All groups share one centre, and each spreads out both ways along 8 directions, with some noise.
Some rows, each with its group after it:
[  9   0 -24  10  14  -2  14   3  -3  10  -4]
Kasi
[  3   2  23  10  15 -23  19  13  14   3 -23]
geda
[ -1  13 -10   8  -9  -6   3  44  -6  19  -7]
gipi
[-17   3   5   9   6 -14  -1  40  14  13   2]
geda
[-14 -11   9 -17  15 -19 -14  -8  -1  31  10]
gipi
[ 14  -4  -2  -3 -10 -16  -1   1  -6  21 -24]
giz
[  9 -11  -5  13   5 -16 -18  11  -5   1 -14]
Zutuz
[ 13 -11   3   1  -6 -12   4   2   7   3 -13]
giz
[ 5 -3  0  4  0 -1 -6 -9 -3  5  2]
Zutuz
[  0  19 -22  27  22   2  -8  13  -3   0  -2]
gipi
[-26  -9  13  14  -2 -11  30  24   8   6  -8]
Zutuz
[ 8 15 -3 15 10  0  7  3 -5 11 -4]
gipi
[-12   7   5  15  -3  -6  11   9  15  -3 -27]
geda
[-18  -1   3   3  14 -16 -51  24   4   4  15]
gipi
[  7 -10  -6   8 -12  -1  -3  -3 -11  18   7]
Zutuz
[  8 -11  11  -5  10 -11  10 -15 -15  23   5]
geda
[  5 -39 -43  29  11  -7   5 -24  12   7   9]
Kasi
[-16  -8  10   1  24 -12 -19 -27 -18  14   2]
gipi
[ 20   8 -11   1  10   6 -10  -5  -1 -18  -2]
Kasi
[  1  28   3  13  15  -8   1 -19  -2  31 -17]
giz
[11 -8  0  6 -3 -4  8  9  2 -1 -8]
gipi
[-10  -5  14  -5  27 -10  -2 -16 -29  11   6]
Kasi
[ 33 -12   3 -37  11 -17   9   4  16  13  10]
geda
[-16  -5  14  17  17  -5  14  -5  15   3  14]
giz
[ 22 -16   4   1  15 -20  -3   0  -9  12  -4]
Kasi
[17  8  2  5 20 -1  7 -7 -3 -8 -2]
giz
[  3  15  32  -1   4  -7  -9  -3  -1 -10 -19]
Kasi
[ 17   0  21  -1 -16  -7  16  -6  -5   9 -23]
gipi
[  9   1   7  13 -11   3  22   9  -5   3   7]
Zutuz
[-22   5   5  31  -8  11  11  20  -2  -2  19]
geda
[ 21 -31  22 -10  -3 -12  34   7   6 -25 -12]
Kasi
[ 29  -1  -1  12  13   0  16 -28  -5  -4  -5]
gipi
[ 12  -8   3   5  -2 -13  13  33   6   9  -2]
giz
[ 19 -16  21   3  18 -17   6   7   5  -8  10]
geda
[ -6  13   8  16   1  10  26  14 -15   9  13]
Kasi
[-8 -6 -1  1  0 -2 -4  3 11 -9 -3]
Zutuz
[ -2  10  25  21   6  -9  -8   1 -13  12  -7]
Kasi
[ 26 -19  11   4  -4  -5  22  -8 -13  -3   0]
gipi
[ 11   1 -28  -8  -4  -8  -8  -1   8  23 -17]
geda
[  5   2 -30   7  12  -2   1 -11   9  17   0]
Kasi
[  5  -3   8   5   8  -2 -13  -3  -8 -10  10]
geda
[  2   0   7   6  17 -14  18   7  26   8   1]
giz
[ 33   1  -9   0  21  -7 -23   5  -4  -6  14]
giz
[ 20   4  16  11   9 -20  10   8 -13   5 -33]
giz
[-12 -25   3   2  -1 -11  -3 -21 -10  13  -5]
geda
[ 2  9  2 19  9  5 21 26  2 -8 11]
giz
[ 10   8 -19  -4  28 -21  -9  -7   0  33 -22]
Kasi
[ 12  -4   0  -7   8 -16  -3  -5   3  28   2]
giz
[ -1 -22  15  -2  25 -23  -3  -8  -4   2   1]
Zutuz
[-11  10  -6  22  -8   4  -7   5   5  -2 -15]
Zutuz
[ 16 -32  -3   5 -12 -17  -4 -18   0  11 -19]
Zutuz
[ -3   1 -18 -16 -15   7  -7  -2  21   1   5]
Zutuz
[38  3  6 -7  8  0 29 -9  2  5  7]
geda
[  0   4  20   0 -31  -9  16  16 -15  20 -34]
gipi
[  2 -12   1 -11   6 -10   1 -32  18  -3 -13]
Zutuz

New rows, each followed by its group:
[ 16   7 -16  16  19   3 -15  -4 -15  -5   5]
Kasi
[ 17   0  16   7  11  -7 -10   2   4   4  24]
gipi
[ -3  -1  36  26   4  -7  -2   3 -26   6  11]
Kasi
[ -5 -18  22   7  17 -15   2 -18  -4 -22 -26]
Kasi
[ 18  -1   3   6  19 -22  30  24  23 -11 -34]
Zutuz
[ 14  25   4  32  -2  15  -6   7 -23   1   9]
Zutuz
[-13   6  16  16 -20   2  -9  -9  20   6   1]
Kasi
[ 17  -7   1   3   0 -10   6  12  -1  -2  -8]
giz
[ -2   6   5  13  25  -9 -11  -6  -6   6  -7]
Zutuz
[  7   3  -1  14  11  -3   5  -3  20 -16  -7]
giz
[ -2 -24 -19  -1  -3 -10  -7  20 -22   0 -13]
gipi
[-44 -20 -18  -1  17 -14  -1   3  -6  12 -15]
gipi
[ 50   3  14  16   9   3  12 -19   1 -10  11]
gipi
[  3 -11  22   8 -14  -9   9  18  11  -2   4]
gipi
[  0 -11  18  -5 -10 -14   6 -12   3   4 -20]
gipi
[ -9 -11   4   6  -7  -9  13  23 -13  13  -4]
gipi
[ 39  -8 -15  -1 -21  -1   9  15  33   4   1]
Kasi
[  5   8 -11   8  21 -16 -19  -8  12   1 -29]
Zutuz
[  6  25 -10   1  22  -7  -8   0   8  12 -13]
Zutuz
[ 24  13  23 -12 -14  -7   5  17  13   1 -16]
Kasi
[ -2  16  30  -2  21 -31  16   3   4  23 -41]
geda
[ 22 -23   1  -7   7 -14 -12   6   4  -2   7]
giz
[ -5 -14   9  20   1  -4   9  -7   3   0   4]
Kasi
[  8   7   9  22   3 -10  -2  11  -7   8 -18]
giz
[ -7 -29  -5  -7  -4  -8   0 -23 -11  17   2]
geda
[ 3 11 16 15 -9 -4 26 24 11 15  3]
gipi
[ -5   2 -30   0   6  -7 -25  25   0  -1 -20]
gipi
[15  5  3  6 11 -6 -4  4 11  5 11]
gipi
[ 23   9  10  13   9 -13   1   0 -11  -3 -37]
giz
[ 19  -2  10  18  -2   0   2  -8 -20   9   6]
Zutuz
[ 29 -14   1  -7   4 -16   0  26  -9   7   2]
giz
[18 -8 -7  8 12 -3 11  9  8 -3 14]
gipi
[ 21   1   5  -2  35 -16   5   8 -37  13  -2]
Kasi
[ 13  -2   6  20  12  -4  10  34   9 -26   4]
giz
[ 13  13   8  17   8  -9  -5   9 -26  13 -13]
giz
[-19 -15   6  16  13  -4  10  -7  -6  -1   2]
gipi
[ -2   3 -27  15  18  -1   3  23 -10  10   8]
gipi
[-23  -4   7   9   0  -8  -8   9  -5  13   2]
geda
[  5  35  -9   9  14   5   3 -15  15   8 -22]
Zutuz
[ 17   3  10  19  10  -3   3  -2 -13 -22 -21]
giz
[-19   7  -4   3  -2  -9  -1  15 -13  22 -20]
gipi
[ 16   3 -12   7   5  -4  25   7   6   8  -4]
gipi
[ 11  10  -4 -19  25  -3 -12 -45  18   1  -7]
Zutuz
[ -6  30 -10  13  11  -1  12  -9  27  20 -11]
giz
[ 16  -3  15  24  24 -23  10   2 -16  16 -18]
Zutuz
[ 12   4  10  -3  15 -17  16   6 -14  24  -4]
giz
[ 10   7   8   9  12 -16  15  19  -4  16 -10]
giz
[  6  -3   1  20  -3  -1  -9   7  15 -18  -7]
giz
[  0 -15 -30   0 -14   3 -10  -1  14   3  -4]
geda
[ -7   3  -3   0  18 -10  27  10  19  33  19]
gipi
[  1 -15  13  -3  12   4  31  -9 -14 -10  17]
giz
[20 33  6 18 11  3  7  5 -7 22  7]
gipi
[  6   8  -8  24  28  -4 -24 -11 -21  -4  -6]
Kasi
[  6 -13  -8   7   9  -7  -5  -2  -2 -10  -9]
gipi
[ -2  12  17 -16  -3   4  23 -14  11  -7 -10]
geda
[  6  -5   5  -7  21  -1  22 -16   1  -3  11]
giz
[ 12   4  -1   2  21 -13  -3   5  -7  17  -4]
Zutuz
[ 17  -2 -19  36   2   9  -7  -7 -26   9  19]
geda
[-11   5  -4  -1  14 -10  -9  16  11  -3  -7]
Zutuz
[  3  27   4  34  14  10   2   0 -11 -15 -13]
giz
[ -2   3   3   0   8 -12 -10  10   1  10  -8]
geda
[  5  13  11 -11   5 -10   5   7  11   3 -18]
geda
[ 11  11   1   6  -2  -4  15   6   4  11 -13]
gipi
[ 16   5  23   5  11  -7  10 -40 -10  12  -9]
gipi
[  0  -5  -4   1  14  -7  24 -14   9  15  -5]
gipi
[-11  -1  24  15   1  -9 -12   8   7  -1  11]
gipi
[  0   4 -13  24   3   1   7  -1   6  14   0]
Kasi
[-12   3   8   6   7  -3   4 -21   4  12  -7]
Zutuz
[ 10 -13   6  -5  -1 -13   1  -1  16  -2  -7]
gipi
[  2  13   7   2   3  -6   9 -23   7  10 -29]
gipi
[ 14   9  13  26  16 -14 -11  -5  10 -14 -32]
giz
[ -2  23  13  12  41  -6  -5  -6  -1 -14  -3]
Zutuz
[  7 -11  -9   1   1  12  11 -13  17 -34   6]
giz
[  3  -4  12  -5  13 -10  22   7  -4  17   9]
Zutuz
[  1  -3 -15   5  14  -9 -10  29   6   4  17]
gipi
[-12 -12  -4  17  15  -5   5   1  10  -9   7]
gipi
[  0  -6  -1  -9 -19   7  21  -1  14   6   7]
Zutuz
